The rows are grouped in 3 different ways at once. Each group adds its own fixed numbers to the row, and there is some noise. The rows also spread widely along 11 directions, which tell nothing about the answers.
Some rows, each with its group in each grouping after it:
[ 15 -19  33 -11 -21 -15 -22 -21  18 -28 -28 -50  -9  11  14   8   9  -1
 -26  28  23  -5   6  21  27   6  -5  13] | (3) J j391
[-16   2  30 -14  28 -27 -15  21  -9  -8   8  19  -5  24 -34  -1 -15   8
  38  22  -8  11  -6   3 -38  17 -29 -22] | (0) T j391
[ 30  15  12  34 -22 -31   0 -12 -33  -7  -5 -19   8 -24  21   2  13  -3
 -20  -3   7  14 -18  -4  27  -4  19  13] | (1) T j990
[  7 -21  -3 -33  -5 -51  35  40 -11 -18  21   7 -18 -23 -30  -8  59 -17
  17  21  23   2 -21 -10 -11  -8  22  -7] | (3) U j990
[-12  -5  -7 -25  15  19   9  14  13  -3  30  13  -1  13 -27   4  -8  -4
  12 -15  -4  -1   8  14 -15   9 -10 -10] | (0) U j132
[  7  23  18 -18 -17   1 -26 -30  -1  -6 -29 -31  -4   2   9   4 -25 -30
   3  14 -10  12   7  -3  19   3 -32  -3] | (2) J j132
[ -8   7  16   4   0   2   0  -4   0   1  -9 -17 -22   9 -14  -1  15 -36
 -32   8   5 -15   5  10   5 -16  15   5] | (2) U j224
[  2   0  17   0  20   7   5 -11  -8 -17  -2   9  -6  21 -32  11  -1  -9
  -9  -5 -10  11 -17   3 -13  29  -4  13] | (1) U j672
[ -1  29   6  18  11  25  -6 -21  -4  -1  -8  14 -18   2  -7 -14   1 -16
 -29  21   5   0  18  11  13 -10  -2  -4] | (1) J j224
[-10  12 -13   0 -10   7   2  -1  -8  -6   7   4  18 -18  15   4   4  12
  -6   3  11  15  22  22  19  -7  -1  -2] | (0) T j672
[  1 -13  11   1  27  14  -7  15  17   6  31  16   5  27 -23  14 -27  16
   6 -24 -27  22  15  31 -26  16  -5  -9] | (2) J j990
[ -7 -27  28  10  -4 -27  -7  12  11 -19  21 -38   1  11   3  -4  11  22
 -16  22  40 -20  -5  14  11  -4  11   6] | (3) U j224
[  0  -5   2 -24 -10  21  -6 -14  29  -4   7 -27  10   4  -9   8 -20  -3
  -6 -10  -6  21  32  18  18   3  -7   5] | (2) U j990
[ 11  21  39  36  10   6 -33 -19 -16  -2  13 -27 -20  30  11 -22  -6  -3
 -25  13  24 -40  -8  11  21  -5 -12 -17] | (1) U j224
[-13   5  37   1   4   0 -25  -8  -6 -19 -16 -23 -16  33  -7   0  -7 -11
 -21  21  15 -21   2  18   9  -2 -13  -4] | (2) U j990
[ 13  -3  29  22  21 -28   7  14 -12   4   7  19 -23   4 -46  -4  37 -16
  -7  23 -10  21  -4  13 -21   3  27   7] | (1) T j672
[-20  13   8  18   2 -23  19  -1 -22  -8 -33  30  -3 -12 -20  20   3  -9
 -18  21 -16  32  -9   2 -26  -1  16  27] | (2) J j391
[ 16  13  20  30  -7  -3  -2 -21 -16  -8  -5  -4  16   6   1  19  -5   5
  -7 -10 -20  38  -1  19   1  14   9  16] | (3) U j672
[ -1  -3   3 -62 -15 -12 -11   2   7 -18 -14 -30  -5 -10   3  -3   0 -25
  22  17  12   1  14  -5  18  -3 -28 -14] | (0) T j990
[-24  17  13  14   4  -8 -14   7 -19  -5   3  -5   4  11  -2 -14 -17   3
   2  18  16 -21  -3  -3   5 -16 -15  -9] | (0) U j990
[-23  11  10 -34 -12 -10   4   2  -4 -20 -32 -13 -21  -5 -10   3  21 -42
 -15  30  11  -3  16  10   9 -23   2   3] | (1) U j672
[ 21   6   2 -38 -22 -17   1  -1 -16 -22   0 -13 -16 -11  10  10  31 -26
   6   2   1  10   7  21  11  -6   1 -22] | (2) U j990
[  3  29 -22  18 -12   1  21  -4 -28  -8  28  26  29 -25  12   4  -8  14
  17 -16   7  23  -9   0   6  -1  -2  -8] | (3) U j132
[-31  11  -4 -12  -9  -2   2  -4 -12 -34  -5  -4   4  -8  15   2  -4  15
  -9  29  47 -16   0   4  17  -4 -16  -6] | (2) U j224
[-22   8  24 -25  17   8 -14  -3   8 -24  -1  -1 -20  25 -16 -10  -6   0
   6  29  22 -10  16  17  -4   4 -26 -23] | (1) U j224
[-28   7   7 -20   9 -35  11  27  -9   3 -11   4 -11  -5 -20  -5  -1 -28
  14  19  -4  -1  -9 -18 -22 -16  -7   1] | (1) J j672
[ 19  -1  22 -27 -10 -25 -18  -8   3 -11  -6 -35 -21   1   6  -7  13 -14
  -3  28  16 -16  -5   1  14   2 -19 -14] | (2) J j391

New rows, each followed by its group in each grouping:
[  2  16  25  -6  19 -18 -16  12 -13  14   6   3 -15  12 -32 -21  -9 -24
  28  13 -14   0  -3 -15 -15  -2 -21 -20] | (0) T j990
[ -2   0  10  -9  -3  -9  -7  -1  -7  -6  -9 -24  -4   4  17   8  -7 -14
 -14  -3   0 -12  -3   3   2  -4  -4   3] | (0) J j224
[ -7 -18 -13 -60 -18 -11  16   3  15 -30 -23 -30 -15 -22  -2   2  23 -35
 -22  19  31 -17   1 -15  26 -13   1  11] | (1) J j990
[ -7  -2   4 -37  -2   7 -15  -1  23  -4   2 -18   4   6   4   7 -29  -5
   9  -6  -9  11  26  13   5  -2 -25 -11] | (2) J j990
[ -9   8 -10 -14   7  -6   9  16 -21 -15  15  18   4  -7   3   4   6   5
   9  -3  14  -3  -9   3  -9   5  -6 -12] | (0) T j224
[ 10   3 -27 -57 -26  -1  18 -10  13 -19 -20 -11  -8 -43   4   2  28 -40
  -7  10   5  25  28   1  32 -18   5   1] | (1) J j990
[ -3 -20  12 -19  11  -3  -4  12  19 -10  18 -15  -3  14 -11   0  -7   1
  -2   1  10 -11   1  12  -2   4  -6  -5] | (1) J j132
[ 34 -24   4 -37 -14 -23  10  11   7 -25  14  -9 -22  -7   4  12  54  -8
  -1   9  10   8   8  34   3   4  15 -16] | (3) J j391
[-30  12  -1 -19  -4  11   3  -8  -5 -23 -19 -20  12   9  18  20 -32 -16
 -22 -16   7 -14   2   0   7  -6  -9  11] | (1) U j224
[ 15 -19  31 -14  10 -32 -16  21 -10  -9  18 -20 -12  19 -11  -2  10  -1
  16   7   8 -14 -15   5  -7   8  -9 -18] | (0) T j990
[ 11  -6   7 -19 -10 -11   4  -6  -6 -18  -6  -9  -7  -6  -9   2  19 -11
  -2  12   6  11   3  10  10   2   4   1] | (0) U j990
[ 10   6  -5 -33  23  37 -15  -6  28  13  25   5  -7  12 -25 -22 -24 -12
  23  -6 -11   3  24   0   1  11 -37 -26] | (0) J j990
[  7  12  11 -17   4 -16  -1   7 -17 -16  10 -14 -44  -1  -2 -31  44 -34
 -16  34  51 -57 -21 -13  21 -18  -3 -26] | (1) U j224
[ 33   8  30  16  12 -18 -15   0 -26   2  18  -6 -26  15  -9  -5  30 -16
  -4   5  -1 -12 -22   8  -5  14   0 -17] | (2) T j672
[ -9 -10  27 -25   5 -12  -9   2   6 -17  -2 -24  -2  18 -17   4 -19 -11
  13   6   2   2  -5   4  -8   9 -14   1] | (1) U j132
[  4  15  -1 -14   8 -13   6   8 -12  -1   3  10 -25  -8  -9 -16  19 -25
  -5  17  12 -18  -8 -10   0 -13  -8 -18] | (1) J j391
[-11 -12   7  -8  -2   0  -1   1  30  -2  -4 -18   1   6  -9   1  -8  -6
 -15  10   4   3  16   7   8  -5   2  14] | (3) J j391
[-18   8 -10 -14 -11  -5   6  -3 -17 -22   2  -3  30 -10  25  26 -31  19
  11 -20  -1  15  -3   8   0   9 -12   2] | (0) U j224
[ 15 -18   9 -65  13  -2  -6   6  15 -18   6  -7 -27  10 -26  -3  16 -21
  22  12   1  -1   4   3  -8  16 -25 -24] | (0) J j990
[ -1  -3   4 -22  -5  -9  -9   1  -8 -18   8 -26  19   3  23  16 -24   8
   6 -18   7  -3  -6   3  11  12 -20  -5] | (1) T j672
[  2   8  -6 -51 -12 -31  10   1 -20 -25 -20 -25 -14 -21  16   0   6 -39
   8  10  19 -22 -32 -40   8  -5 -22  -6] | (1) J j224
[-11 -10  -3 -38 -21  -2  21 -14  30 -26 -26 -17  -6 -23 -24   6  27 -27
 -17  28  14  29  26   7  16  -7  19  26] | (3) U j224
[ -9  18   6  -6  -5   3 -11  -1 -21 -19  -4  -3  -4   7  25  10  -6  -7
  -7   5  15 -20  -1  18   7  -6 -20 -19] | (2) J j132
[-12  24 -18  -1   4  27  12 -13 -20 -14   2  24  11  -3   1   8 -11   0
 -11 -16   1   5  -5   0   0  11  -6   4] | (0) U j224
[ 14  -3  16 -26   1  -7   2   2   0 -15  11  -8 -21  10 -15   2  23 -29
   3  -1  -5   3   4  19  -4   2   2 -16] | (1) U j132
[  4  -2   8 -28  -8  -9   6  -7  -2 -28  -9  -7  -9  -6 -12   6  15 -11
  -3  13   9  21   7  13   9   3   4   1] | (1) U j990
[ -6  26  19  -6  -2  -9  -9  -9 -12   5 -23 -24  -8   8 -12 -10 -24 -48
   2   0 -14  -6  -6 -25   6 -14 -13   0] | (1) U j990
[ 13  15  27   9   3 -19 -18   9 -43 -15   7   0 -26  18  22   7  23 -13
  -6   7  11 -28 -18  25  -6  -3 -11 -32] | (2) J j132
[  0 -13  18  -3   8 -12 -18  11   9   2  20 -25   6  13  -6 -10 -16  11
   7   3  11 -12   3   3   7   4 -13  -9] | (0) T j990
[-19  21   7  21   1   6 -11  -8 -22  -9 -13   3  -2   5   9 -10  -9   1
 -21  21  21 -22  -2   2  19 -14 -13  -3] | (0) J j990
[ -6  -2   7  -9   6 -12  -7   0   0  -5   7 -13   4   0   3  -7 -18   9
   8  10  10  -9  -9 -13   2   5 -20   0] | (0) J j224
[ 11  29  -8  -8  -7 -21   1  15 -51 -15  20   4 -17 -10  51  -1  15 -13
   5  -9  25 -38 -23   5  10 -18 -13 -42] | (1) J j224
[  0  10  -4 -11  -9  -5   4   1   4   3  21 -18  -6 -15   0 -15   8 -10
  -4   9  21 -13   7  -3  16 -17   0 -11] | (2) U j224
[-33  29 -11  -8  12  32  -6  -1  -3  -5   3  15   3  11  12   5 -37   1
  -8  -5   4 -12  17   8  -1  -7 -30 -13] | (2) J j224
[-23   8  18  10 -19 -28   4 -16  -7 -16 -41 -27  -2 -16  -7   1   2 -19
 -29  36  19   4  -8 -15  14 -12  11  35] | (2) U j224
[  7   0  23 -11   4 -20 -18   6   0  -4   7 -18  -6   3  -8 -10  -6  -6
  16  15   7   0   3  -1   6  -1 -12 -14] | (1) T j990
[ 16  14  -4  -2 -19   6 -10  -8  -2   5  11 -23  -1 -14  23 -13  15 -19
 -11   1  12 -11  19  17  36 -22   0 -15] | (0) T j132
[ -5  11  10 -12  -8 -12  -8   5 -22  -9   2 -30 -18   7  20  -6   8 -28
 -12   3  21 -42  -8  -1  11 -18  -6 -18] | (0) U j224
[ -9  19 -13  11   4  -1  26  12 -23  -3  12   8 -19  -9  -7 -15  26 -33
 -35  -3  24 -39 -20 -17   7 -23  21   2] | (1) U j224
[ -1  -1  -4 -18  -7  -4   6   2   6 -10  14 -11  -3  -2  -8   0   3  -5
  -6   2  13  -4   3   3   6   2  -4  -3] | (2) U j391
[-26   2 -26 -26  -3  -7  38  14 -17 -23  -3  29  10 -28 -15   8  18  -3
   0   6  18  13  -5  -9  -2  -5  10  10] | (0) U j990
[ 15  -4   6  -1 -12 -24  11  -6  -7   1 -16 -29  -4 -12   3  10   7 -34
 -22 -11 -15   5 -14  -9   8  -6  15  26] | (1) J j672
[ 12   8 -12 -32 -11  11 -13   0  18   7  33 -32  18  -6  23 -13 -16  -2
  24 -12  13  -9  16  -6  30  -3 -33 -26] | (3) T j672
[ -6  18  27   4  -2 -14 -10 -14 -25 -29 -15  -4 -16   7   4   2   5  -4
 -10  28  17  -3  -5  12   4   1  -7  -8] | (1) U j224
